There are 4 ways to turn a row about zero (a turn may also mirror it). The second row of each pair is the first, turned, with some noise. The first 28 pairs use one turn. New pairs use 2 turns, one after the other, and a turn may come again.
Some pairs, each with its turns in order after it:
[ 1.2 -5.2  1.8 -8.8  9.8  4.2]
[10.3  5.7  4.9 -4.3  3.3  0.9] | P

[  3.1 -12.2   8.6  -2.2  19.5  -9.9]
[ 9.6 15.8 -7.2 -3.8  9.2 15.4] | P

[ 10.3   6.0 -10.6 -12.1 -10.2 -22.3]
[ -3.6   4.6 -19.0 -16.8 -16.7   5.5] | F

[-15.7   6.5  -7.2  -4.6  -1.9  -1.7]
[-11.6   4.6   8.4   0.6  -2.7 -13.0] | J

[  6.9  24.2   0.5 -29.3 -20.3  -3.1]
[-11.0 -20.2  25.5 -17.5 -21.2   7.7] | P

[ 42.9  15.6  13.1 -19.9  -4.0  36.3]
[-20.3  16.0  37.4 -36.0   8.2 -25.7] | P

[ 17.7   2.2  21.1   2.2  -4.5 -28.0]
[  6.6  -4.5   3.2 -27.2 -27.2  -1.7] | V

[ 25.4  -4.4 -16.0  -8.5  -3.3  37.0]
[ -7.1 -16.7  10.6  32.5 -28.0   1.9] | F

[  4.8  20.3  32.8  -9.2 -10.0   4.8]
[  4.7   7.4   0.0 -16.1 -33.2  17.6] | J

[ -8.1 -16.4 -13.2 -17.2  -8.2  -3.7]
[ -4.7  10.6 -21.3   9.3  -5.2 -11.5] | F

[-12.7   4.7  -6.4  10.0 -13.6 -27.4]
[-15.9   9.9   3.8   3.1 -26.3   3.1] | V

[-10.6  -7.7 -15.4  17.8 -22.1  -1.9]
[-10.1   9.1  -4.7  21.9 -16.3  17.9] | V

[-41.9  -5.8  34.4  -3.3  42.1  15.7]
[  2.4  42.7  49.4 -20.2  15.1  13.7] | J

[ 20.4  -2.8 -14.6  24.3  24.8  15.9]
[ -5.4   4.7 -23.5  -6.0  35.7  12.6] | J

[-17.7  -1.6 -29.4  19.6 -19.4  18.8]
[  4.3 -23.9  -8.8  19.7   2.5 -32.3] | P

[ -7.1   1.3  20.3   3.5   0.5 -13.1]
[ -7.3  11.5  -5.9   5.2 -14.0  13.1] | P

[ 3.6 -8.5  7.1  2.8 -3.9  5.1]
[ 6.4 -6.5  1.8  0.7 -0.2  8.2] | V

[ 6.4 -1.6 29.5 15.0 13.0 17.5]
[  1.2 -20.2   2.8 -24.7  18.0  18.1] | V

[-25.9 -15.5 -12.3  -0.1  21.7  -9.5]
[-5.1 32.0 -5.1  7.6 18.3 -1.8] | F

[  3.2   5.8 -18.3   1.7 -15.0  10.0]
[  7.7  13.3 -13.6  15.0   1.4   5.7] | V

[  8.9 -14.2   8.5  -4.6  -1.4   9.0]
[-10.2 -12.7  -4.7  12.9   2.8  -2.5] | F

[ 0.2 17.5 18.8 -1.8 22.9  2.3]
[-13.4   0.4  26.3 -15.9   7.0   2.6] | F

[ -1.6 -33.1  40.5   9.5 -10.7  -3.1]
[ 25.0 -19.9  35.0  -1.0  -3.7  31.8] | J

[  8.7  -2.0 -15.0  11.7  18.9  14.6]
[ -2.1   5.0 -12.9 -10.6  26.3   3.5] | J

[-14.5 -14.6 -15.4  -3.7  -3.9  30.8]
[  5.6   8.2   5.3  32.5  -7.2 -18.4] | F

[-43.1  -7.1  -1.0 -40.8 -22.3 -10.5]
[  2.1  26.8  50.2  24.4  -5.1 -15.7] | V

[ -7.7 -10.1  22.3   9.9  -1.9 -13.7]
[ 6.0 -3.8 19.4 12.1 -4.1 17.3] | J

[  4.8 -20.4  17.2  16.6 -12.0  14.0]
[ -6.8  21.6 -17.2  -3.5  -7.4 -22.6] | P

New pairs. What belongs after each?
[-28.1  15.8   4.0   5.9 -30.8 -23.5]
[ 26.1   9.2 -35.3  14.6  -9.8 -15.9] | F J

[  6.3 -11.2  13.4 -12.4 -20.2 -17.7]
[21.0 19.0  4.5 21.6 -1.7 -1.7] | P V

[ 10.5   7.3  28.5 -15.2  -9.5   6.3]
[-11.2  -4.3  16.1   6.8 -27.2   5.3] | P P

[-14.2 -12.7   9.1  12.5   6.3   3.0]
[ -3.8  -1.8   2.8  12.3  20.3 -11.2] | V F

[ 16.3  11.8  -5.0 -17.2 -13.3  24.8]
[  2.2  -0.4 -34.0 -17.1   2.3 -13.3] | V V

[-1.7 -9.1  3.5 15.1 11.4 -5.3]
[-6.5 -7.2 -3.1 -6.7 15.9  6.2] | J V

[ 3.1 16.0 14.9  1.1 10.0 12.5]
[14.6  5.4 19.5 -2.2 -6.0 10.1] | F J

[ 23.8 -24.9 -20.7 -14.8  -3.0   9.0]
[-38.0   1.7 -16.7  -7.4 -16.8   2.6] | P F

[-20.4  10.7  -3.0   0.7 -24.1  -7.0]
[ 15.9   1.5 -14.1  -3.0 -18.7 -17.7] | F V

[-20.1  -3.7 -11.5   5.2   3.3 -19.8]
[-16.8  -7.1  22.4   6.9 -10.1   3.7] | V J

[  5.9 -17.7 -17.1  26.5  30.5  10.9]
[21.1 17.2 14.4 13.5 34.8 13.7] | J P

[-30.8  -4.5  38.6   9.2  13.1   3.6]
[ 16.4  42.0  12.7   6.9 -22.1   2.2] | V P

[-31.9   0.8 -25.5   6.0 -22.6   7.2]
[-28.0  10.0  -7.1  -9.0  11.5  34.4] | V V

[ -6.1 -14.8   5.4  -6.4  -2.7  18.0]
[-6.3 -1.0  6.1 16.0 10.0 11.6] | F J

[ -1.8  14.1   4.3  13.5 -18.8  16.8]
[-19.1   1.3  19.1   3.6 -17.2   7.3] | P V

[ -5.1 -10.7 -19.4 -21.9   7.7  -9.1]
[-19.8 -18.9  -6.8  13.9  -8.8  11.5] | P F

[ -1.0 -26.6 -19.6   2.1  41.7  20.2]
[-15.8   9.3   8.2 -18.1  44.4  22.1] | P P

[  8.8  10.9 -26.0  -4.8 -21.2   9.2]
[-17.5 -20.6   6.0   6.5  22.8  -8.3] | V P

[-20.6   8.2  -5.7  -6.0 -15.2  21.3]
[  6.6  -5.7  -9.7  26.6 -13.7  16.6] | F J

[-23.3  -2.6 -11.2  -9.3 -19.8 -28.5]
[ 31.8 -18.8  -0.6 -24.0  10.3  -9.9] | V F

[-30.3  -1.4 -21.4 -28.4 -26.2  -6.5]
[ 13.3  12.7 -23.0 -29.7 -28.9  15.5] | F F

[27.8 21.3 16.2 -9.2  0.5 17.0]
[  2.0 -10.6 -23.0 -12.0 -11.0 -30.2] | J J

[ -2.3   4.4   9.9  12.7   6.1 -16.6]
[10.5  7.7 11.4 11.1 -3.3 -4.6] | P F

[ -0.7   1.7 -22.7 -10.4   1.3  -1.7]
[  9.8  14.7  -9.2 -16.5   5.1  -1.9] | P P

[-16.4  11.9  -4.9  10.0 -10.2 -27.9]
[-19.3   1.2   2.1  -4.6 -29.6   1.6] | F F

[  7.3   6.6  10.8 -17.5   6.3  -3.7]
[ -6.9 -11.9  10.9  -1.2  -5.0 -14.9] | P F

[  7.6 -16.0   2.8  13.0 -10.4  -9.4]
[  5.5  16.2  -6.7   1.5 -16.4  -0.8] | P F

[-6.6 10.3  3.2 -8.0 15.0 -9.7]
[-15.8   6.2  -8.0   1.0 -12.7   7.6] | J J

[ 24.0  -3.3 -12.5   0.1  -7.7  10.8]
[ 10.8  -5.5  -8.7   8.6  15.2 -19.7] | J J

[ 16.7 -26.7 -17.3 -13.1  -3.5  14.8]
[ 20.3  -3.5  -3.5  -7.0 -17.3 -32.4] | P V

[  9.1 -13.6 -12.3   9.8 -31.5 -23.8]
[  7.9 -20.7   2.2  12.0  11.5 -35.0] | P J

[  0.1 -33.9   8.2  27.7 -36.1  -6.8]
[ 12.3  -9.0 -25.1   9.7  47.6  -4.5] | F J

[-18.1  -4.6   5.4  12.6  16.8  -0.8]
[-11.9  -6.5  25.0   4.2   8.2   0.9] | V V

[ 8.5  3.9 -8.5  4.3  7.1 -6.5]
[  6.4 -15.0  -2.0   0.0  -1.1   4.9] | V P

[ 10.7  12.1   7.1   1.8 -42.3  -3.6]
[ -2.1   6.9  32.5  29.0 -16.2   2.3] | P V

[  0.5 -13.1 -40.2  -8.3 -32.7  32.1]
[-32.1  -6.2 -15.9  15.9  45.7 -17.4] | V P

[-7.0 19.5 33.6 25.3 40.6 -8.6]
[  7.5   2.2  46.2  15.7  20.5 -32.3] | V V

[ 6.8 -4.4 -5.2  7.1 -7.3 -2.0]
[ -7.7 -12.4  -2.9  -4.4   2.5  -3.2] | V J

[ -1.6   0.4 -18.5   2.9   6.1   6.6]
[ -9.0  -4.8  -4.9  -4.0 -10.4  12.4] | F J

[-17.8 -12.7   5.8 -24.0   7.6   1.4]
[-10.0 -10.8  -0.4 -14.9  25.5   7.0] | V F

[  3.4 -17.0 -13.9  11.4 -19.3  15.8]
[ -2.4  14.7 -27.4 -10.6  -0.6  14.2] | P F

